The rows come from 7 hidden closed curves, with some noise, and rows from the same curve form a group. Each curve winds through 6 dimensions. The rows are also pushed far along 4 directions, which tell nothing about the answers.
In the rows, zero is written as 128.
Known rows, each followed by its group:
[ 39 157  66 174 111 101   4  96 155 114 194 108  51 121 133 113] : G
[122 112 127 136 127 107 108 137 141 134 132 134 121 127 126  93] : X
[ 91 181  86 185 125 140 134  88 140  90 158 182 152 171 156  96] : G
[155 171  90 110 102  83 125 136 110 141 118 103  64 117 106 127] : G
[ 92 126  68 134 114  97 107 119 124 136 122 125  36 114 101 118] : G
[136 142 142 130 126 118  76 131 137 141 156  88 151 104 131 103] : L
[116 103 207 139 167 123 149 123 131 181 165 100 224 117 134 152] : S
[144 113  80  82 113  83 125 147 154 115 122 119  28  99  64 128] : L
[ 73 124  95 157 121 143 102 114 153 104 125 164  91 163 142 114] : A
[119  94 152 131 114 145 153 119 139  99 167 152 153 156  88 148] : A
[ 90  92 162 151 163 184 149  96 141 120 152 152 215 128 133 133] : L
[138 176  93 130 124 125  95 108  89 168  84 102 111  81 178  83] : T
[179 141 202 114 148 109 157 164  79 231  52  76 188 115 171 118] : S
[147 143 131 123 125 139 150 120  88 143 119 110 136 117 137 145] : L
[122  97 110 108 114 114 121 128 115 123 130 119  66 106 102 161] : G
[144 149 130 128 123 138 146 121  94 132 121 117 130 134 154 161] : L
[156 130 154 141 126 176 168 120 106 101 108 170 211 149 146 102] : C
[ 70 149  78 177 127 140 131  94 126  98 155 168 104 159 149 137] : G
[117 149 112 143 120 143 143  94 118 112 128 158 137 143 160 131] : L
[127 104 165 140 129 131 135 133 100 145 126 142 162 136 156 141] : T
[109 136 110 128 115  95 100 115 134 128 153 115  90 121  87 126] : S
[153 159 112 128 121 113 130 153  81 195  25 106 100 123 170  73] : X
[161  76 173  98 133 116 210 151 117 132 140 136 152 136  60 171] : C
[117 133  99 121 132 101 129 139 134 135 114 122  64 134 128 134] : C
[165 164 138 146 128 151 242 106  67 147  80 171 183 164 201 145] : S
[172 141 117 110  98 113 183 137 119  80 133 169 101 159 124 172] : A
[147 170  95 134 128 142 133 134  88 153  38 134 104 126 193  89] : G
[157 169  80 127 112 142 188  99  87 100 100 164 115 128 148 125] : G
[117 110  90 107 123 105 142 132 129 129 119 125  49 117  83 151] : L
[129 147 149 155 151 162 142 103  82 169 116 108 207 108 177 117] : G
[138 134 154 129 132 134 142 128 104 138 140 112 151 134 147 172] : L
[ 87 139 113 140 151 107  60 114 156 181 143  65 105  99 129  83] : C
[143 142 126 136 120  90 153 149 110 153 108 136 111 140 136 129] : A
[ 98  57 171 120 152 115 140 148 181 111 184 141 140 138  67 170] : T
[118 141 107 126 130 153 146 114 142 103 115 147 120 139 141 142] : X
[110  78 141  98 141 120  83 156 202  98 173 104  94 125  68 143] : C
[163 123 160 121 112 110 141 150 113 132 133 121 138 142 127 138] : X
[142 157  77 108 120 119 115 126 130 109 111 120  60 113 132 125] : C
[135 109 106 107 132 135 146 138 140 100 112 146  98 124  97 125] : C
[157 114 149 108 126 127 166 133 128 125 129 132 162 121  86 122] : G
[115 118 137 134 139 114 147 133 152 132 131 144 136 143 116 125] : T
[ 62 124 108 169 135 122  82 101 137 135 164 139 118 125 142 114] : T
[127 140  80 129 111 137 158 133 118  92  91 172  58 167 148 149] : A
[132 128 110 122 116  91 123 150 156 104 142 148  89 134 106 130] : A
[145 141 148 126 123  98 114 148 131 146 131 112 127 136 147 131] : L
[124  91 150 112 148 116 148 126 135 144 150 121 145  97  98 147] : T
[139 112 151 131 141 126 166 145 110 150 123 120 146 136 125 146] : L
[130 121 152 129 114 137 110 127 144 113 136 143 156 147 127 117] : L
[137  66 150  95 146  79 133 169 140 157 152  86  85  96  58 158] : X
[158  87 173  91 174 132 160 162 125 180  87  87 162  82 105 136] : T
[174 122 152 103 134 111 157 163 109 145 119 102 141 103 106 149] : A
[ 90 130  91 141 127 158 112  89 128 118 128 134 110 122 132 109] : A
[140 157 122 129 119 146 108 115 132  99 150 119 135 140 150 125] : C
[121 111 122 126 104 147 106 119 166  47 194 153 126 149  90 150] : X
[123 109 134 115 138 146  92 136 155 111 134 114 135 112  98 121] : S
[102 129 105 134 146 130 142 113 125 149 120 118 111 113 129 131] : X
[109 130 123 138 132 122 144 119 147 130 140 145 126 144 144 138] : S
[100 160 144 161 148 124  69 125 123 176 133  81 158 115 167 108] : T
[130 139  98 149 115 107 171 112  99 106 149 163  98 148 140 142] : X
[106  94 152 146 121 132 153 129 152  73 182 187 140 184 122 180] : T
[102 120 127 128 147 110 109 119 144 154 141 107 119 104 124 128] : L
[114 135  97 127 121 145 120 117 160  60 172 148 105 141  99 152] : T
[135 157 108 123 111 111 104 119 137 142 106 125 115 118 141  84] : S
[132 118 171 131 118 124 136 139 142 117 168 127 156 159 124 170] : S
[124 136  79 134 117 157 143 122 117  82  98 175  98 144 123 108] : C
[135  78 203  96 154 105 134 151 134 204 118  69 151 109 109 157] : A
[106 129 102 123 110 155 101  94 134 110 125 123  96 128 128 118] : A
[175 106 132  90 141 138 189 151 118 128  77 140 127 119 110 133] : C
[165 146 131 102 138 139 120 149 131 162  60 106 130 102 175 101] : S
[131 123 151 126 123 120 144 125 149 139 144 135 159 136 132 126] : S
[127 112 162 138 126 139 130 135 144  96 151 165 175 158 124 128] : C
[108 124 105 123 118 112  78 124 176 106 151 129  92 128  95  92] : C
[145 150  96 124 118 156 184 102  86 105 113 145 114 133 145 157] : A
[158  79 184  91 151 135 124 160 118 153 112 100 162  86 126 155] : T
[ 60 111 140 160 169 130  76 106 147 168 170  94 161  90 125 112] : G
[181 181 103 104 100  90 147 152  81 179  47  97  64 127 162 126] : S
[131 170  97 140 117 128 141 118 103 114 129 129 103 141 150 148] : T
[141  90 161  98 124 105 140 160 161 139 124 120 119 134  77 142] : X
[122 120 132 131 134 124 156 121 107 153 125 116 131 120 118 139] : L
[125 139 111 125 122 129  99 132 153  90 146 136 109 135 120 134] : G
[106 111 142 145 134 111 124 122 153 124 164 146 140 140 129 124] : X
[139 162  81 135 115 148 162 112  86  99 114 146  92 136 149 155] : T
[129 146 137 132 134 121 126 126 121 144 133 112 136 130 154 151] : S
[147 118  93 100 119 129 192 121 117  80 131 156  77 133  82 179] : S
[122 109 121 122 145 141 125 126 136 121 137 120 133 104 114 121] : X
[115 124 139 124 117 146 101 104 144 118 142 126 134 140 139 128] : A
[106 115 116 117 139 102 114 126 157 139 163  91  82 125  94 139] : C
[104 144 108 137 131 125  83 115 117 146 143  91 109 100 126 126] : G
[119 122 120 136 117 121 117 147 128 126 113 130  99 147 121 119] : X
[116 146 115 160 124 129 170  95 100 135 138 149 146 145 152 127] : X
[101 117 148 144 139 124 102 136 142 167 101 121 137 140 154 100] : A

New rows, each followed by its group:
[107 149 101 138 116 123  91 114 142 136  98 138  95 142 168  90] : A
[107 130 103 138 121 146 117 118 146  93 118 165 107 153 146 126] : L
[127 134 145 128 124 160 118 100 120 127 126 131 175 121 141 119] : L
[121 119 135 135 134 147 143 119 107 124 133 123 149 128  99 140] : S
[134 118 148 127 126 158 206 125 122  97 139 159 149 173 125 204] : X
[119 122 168 152 128 167 136 113 128 124 125 155 193 172 171 124] : A
[ 95 121  88 118 132 103 118 125 147 144 123 110  54 107  87 133] : X
[142 127 165 131 149 134 175 135 147 121 143 152 199 148 123 132] : G
[133 158 119 129 123 109 108 113 137 153 127  98 116 130 148  96] : C
[109 108 116 140 121 107 124 144 133 123 136 136  88 145 105 125] : X
[152 112 133 102 124 153 163 135 103 126  81 132 120 131 118 147] : L
[155 116 189 116 140 170 156 107 112 160 103 116 215 129 168 124] : A
[152 141 117 111 119 127 166 143 130 117 107 141  99 148 158 163] : S
[104 171  65 153 106 146  81  94 138  73 162 147 105 124 139 104] : A
[134 129 126 125 147 107 127 154 140 146 116 121 126 103 128 118] : A
[146 116 120 115 125 137 170 143 125  82 118 170 111 149 118 162] : C
[ 67 105 162 155 142 166  56 106 174 104 180 137 184 142 139 129] : L
[143 176  64 143 114 131 169 106  99 106  98 170 105 125 157 103] : A
[114 109 137 131 142 124 133 120 119 132 166 120 148 104  92 148] : C
[109 113 139 123 131 158 154 120 150 101 159 131 141 144  94 183] : X
[143 161  75 105 126  66 117 143 108 181  91  77  29  84 132 117] : L
[107 123 164 163 162 139 143 101 134 146 190 122 217 119 154 134] : L
[138  90 144  94 119 121 114 143 191  66 190 132 110 143  67 160] : C
[134 132 126 131 139  81 126 134 106 177 124  99 107 100 143 115] : X
[127 140 118 141 132 112 131 120 139 136 130 138 135 126 145  96] : L
[104  97 117 139 138 119 106 122 153 111 169 136 121 117 104 109] : X
[129 124  99 117 109  93 130 154 110 110 120 145  57 126  86 156] : C
[133 107 130 129 119  85 122 139 124 122 173 125 103 124 102 134] : X
[136 160  87 132 118 138 149 128 121  89 114 159  92 152 143 143] : G
[157 128 140 130 136 148 236 112 100 124 121 154 159 166 143 156] : C
[128 125 108 132 126  96 169 146 119 122 141 138  83 138 105 170] : A
[126 158 109 147 134 135 167 112 109 134 130 137 154 134 125 113] : G
[153 116 135 107 122 127 121 133 134 100 158 119 128 112 108 140] : X
[127 141 138 153 131 108 146 129 102 162 116 134 139 146 170 121] : X
[124 112 143 125 132 118 138 146 134 157  88 132 116 148 142 125] : A
[177 112 166  94 133 102 222 162 138 124 125 138 140 156  82 177] : T
[ 87  96 155 130 130  84  28 154 180 140 181  97 119 106  72 112] : C
[ 75  94 152 139 160 107  54 140 144 184 149  79 125  86 130 128] : T
[139  93 160 107 130 107 106 156 112 162 112 110 114 105 132 141] : T
[134 135 130 129 144 126  97 123 103 173 123  75 141  81 136 102] : X
[176 135 123 104  89 123 187 150 132  78 110 174  95 184 131 165] : S
[183 128 117 116 111 141 217 135 103  83 122 168 135 152 120 149] : L
[133 120 173 138 143 169 152 128 131 132 138 133 209 143 157 138] : S
[154  91 140  91 137 138 179 135 130 114 123 133 136 113  69 148] : S
[116 137 116 133 141  94 113 120 120 166 140  95 108  95 135 123] : X
[157 167 114 124 130 119 148 155 112 157  59 112 105 141 147 109] : T
[169 124 120  94 118 154 225 134 101 111  87 142 118 139 103 178] : X
[125  98 140 121 145 135 135 130 125 125 146 123 151  99  85 140] : C
[125  87 155 108 156 132 115 146 139 138 139 105 157  87  81 131] : C
[108  94 153 115 141 101 121 156 167 155 126 112 108 132  97 148] : X
[119  76 162 120 131 115 141 152 139  91 188 151 137 132  58 194] : C
[152 108 147 126 107  95 141 141 121 113 164 136 122 143 101 139] : X
[178 114 157  89 159 112 169 149 101 192  95  71 153  68 118 132] : L
[139 113 134 103 140 138 132 133 147  97 162 114 117 124 107 173] : C
[110 119 120 121 138 152 111 103 130 130 145 105 129 102 116 134] : A
[124 151 100 119 128 110 102 130 153 103 155 120  89 122 111 144] : G
[ 96 151  78 165  85 123 102 114 133  66 148 193  86 175 121 107] : C
[131 149 125 136 112 152 115 118 138 113 111 142 149 145 144 104] : X
[ 98 111 127 135 150 148 131 107 133 139 124 135 149 113 131 120] : L
[103  68 120 108 112 107 114 153 169  70 176 150  46 147  67 197] : G
[145 136 156 134 143 161 151 128  86 152  98 109 181 124 148 135] : S
[131 133 142 150 119 130 194 107  94 117 136 163 158 166 123 154] : S
[132 131 104 122 114 112 101 115 132 119 154 116 113 101 102 102] : X
[139 146 143 133 128 143 113 123 120 116 147 114 156 133 147 139] : C
[ 61 171  73 185 130 100  22 106 163 143 167 108  97 113 159  45] : L
[114 134 117 156 112 135 160 113  97  89 162 173 134 157 118 164] : C
[106 143 129 163 109 132 132 112 110 106 150 153 137 173 125 139] : S
[ 74 157  62 168 119 140  88  78 131 106 147 157 107 123 143  78] : T
[114 139 120 138 138 103 129 120 131 141 154 123 125 113 131 137] : A
[107 117 127 145 147 136 151 113 126 130 156 135 162 113 114 130] : A
[129 140 104 142 139 106 134 133  90 187  76 113 101 107 155  83] : X
[130 133 103 127  99 157 154 104 113  56 168 161 107 157 111 185] : L
[106 100 129 121 139 121 120 146 153 134 115 129  92 138 118 141] : A
[132 149 139 134 148 117 153 138 111 173 110  94 142 123 124 128] : T
[129 136 134 139 124 142 108 112 117 110 155 131 169 113 121 120] : C
[124 138 122 125 134 148 129 106 142 123 130 127 152 113 132 122] : X
[151 171  74 121 115 147 138 122 119 113  74 130  76 152 167  92] : C
[154 122 162 113 127 110 112 134  99 189 103  83 151  88 134 107] : G
[110 139 109 141 133 134 110 103 107 145 120 110 131 104 108 100] : S
[100  94 157 129 147 139 125 128 137 144 152 106 142 130 117 163] : A
[123 145  92 147 132 155 148  94 119 100 143 151 146 123 143 110] : L
[148  73 195  98 130 102 110 165 133 156 134  96 137 114 102 161] : G
[166 157 115 122 112 118 165 140  75 130  97 134 104 135 141 153] : C
[112 133 152 139 150 145  72 126 145 149 116 111 165 115 171 102] : L
[ 94  98 183 160 168 141 137 123 146 145 178 128 204 139 145 155] : L
[ 91  91 126 122 122 116  75 123 202  77 207 136 110 138  62 121] : C
[ 99 145 125 160 152 119  61 112 107 204 118  72 155  72 156  49] : X
[112 120 146 140 152 128 154 115 134 148 142 121 152 142 143 132] : C
[130 111 172 127 119 122 136 146 152 114 163 136 153 164 122 168] : S
[114 125  58 109 113  97 106 138 134 109 111 132  22 106  75 114] : C
[105 160 115 153 136 115  99 102 120 153 148 106 131 117 155 112] : C
[141  99 171 123 148 153 162 115 158  85 193 150 208 128 119 160] : L
[135 118 126 120 143 140 130 134 110 140 100 123 142  95 112 109] : C
[133 134 129 140 111 125 148 129 131  92 131 179 134 168 136 131] : C
[136 137 172 137 128 147 146 117 130 124 150 132 195 148 148 154] : X
[132 138 158 139 129 120 137 129 136 120 164 126 159 151 129 157] : T
[172 111  93  89 117  95 223 153 102 114 110 141  55 119  69 184] : A
[154  91 181 107 154 155 171 135 116 137 121 118 205 112  94 142] : S
[158 138 127 115 119 135 133 135 100 113 120 134 137 113 118 131] : C
[117 170  82 164 105 121 117 101 114 123 132 142 116 137 152  76] : L
[130 110 116 136 125 125 170 120 128  97 147 170 124 148 122 132] : X
[139 155 120 140 140 162 139 112  84 162  60 125 170 110 157  71] : S
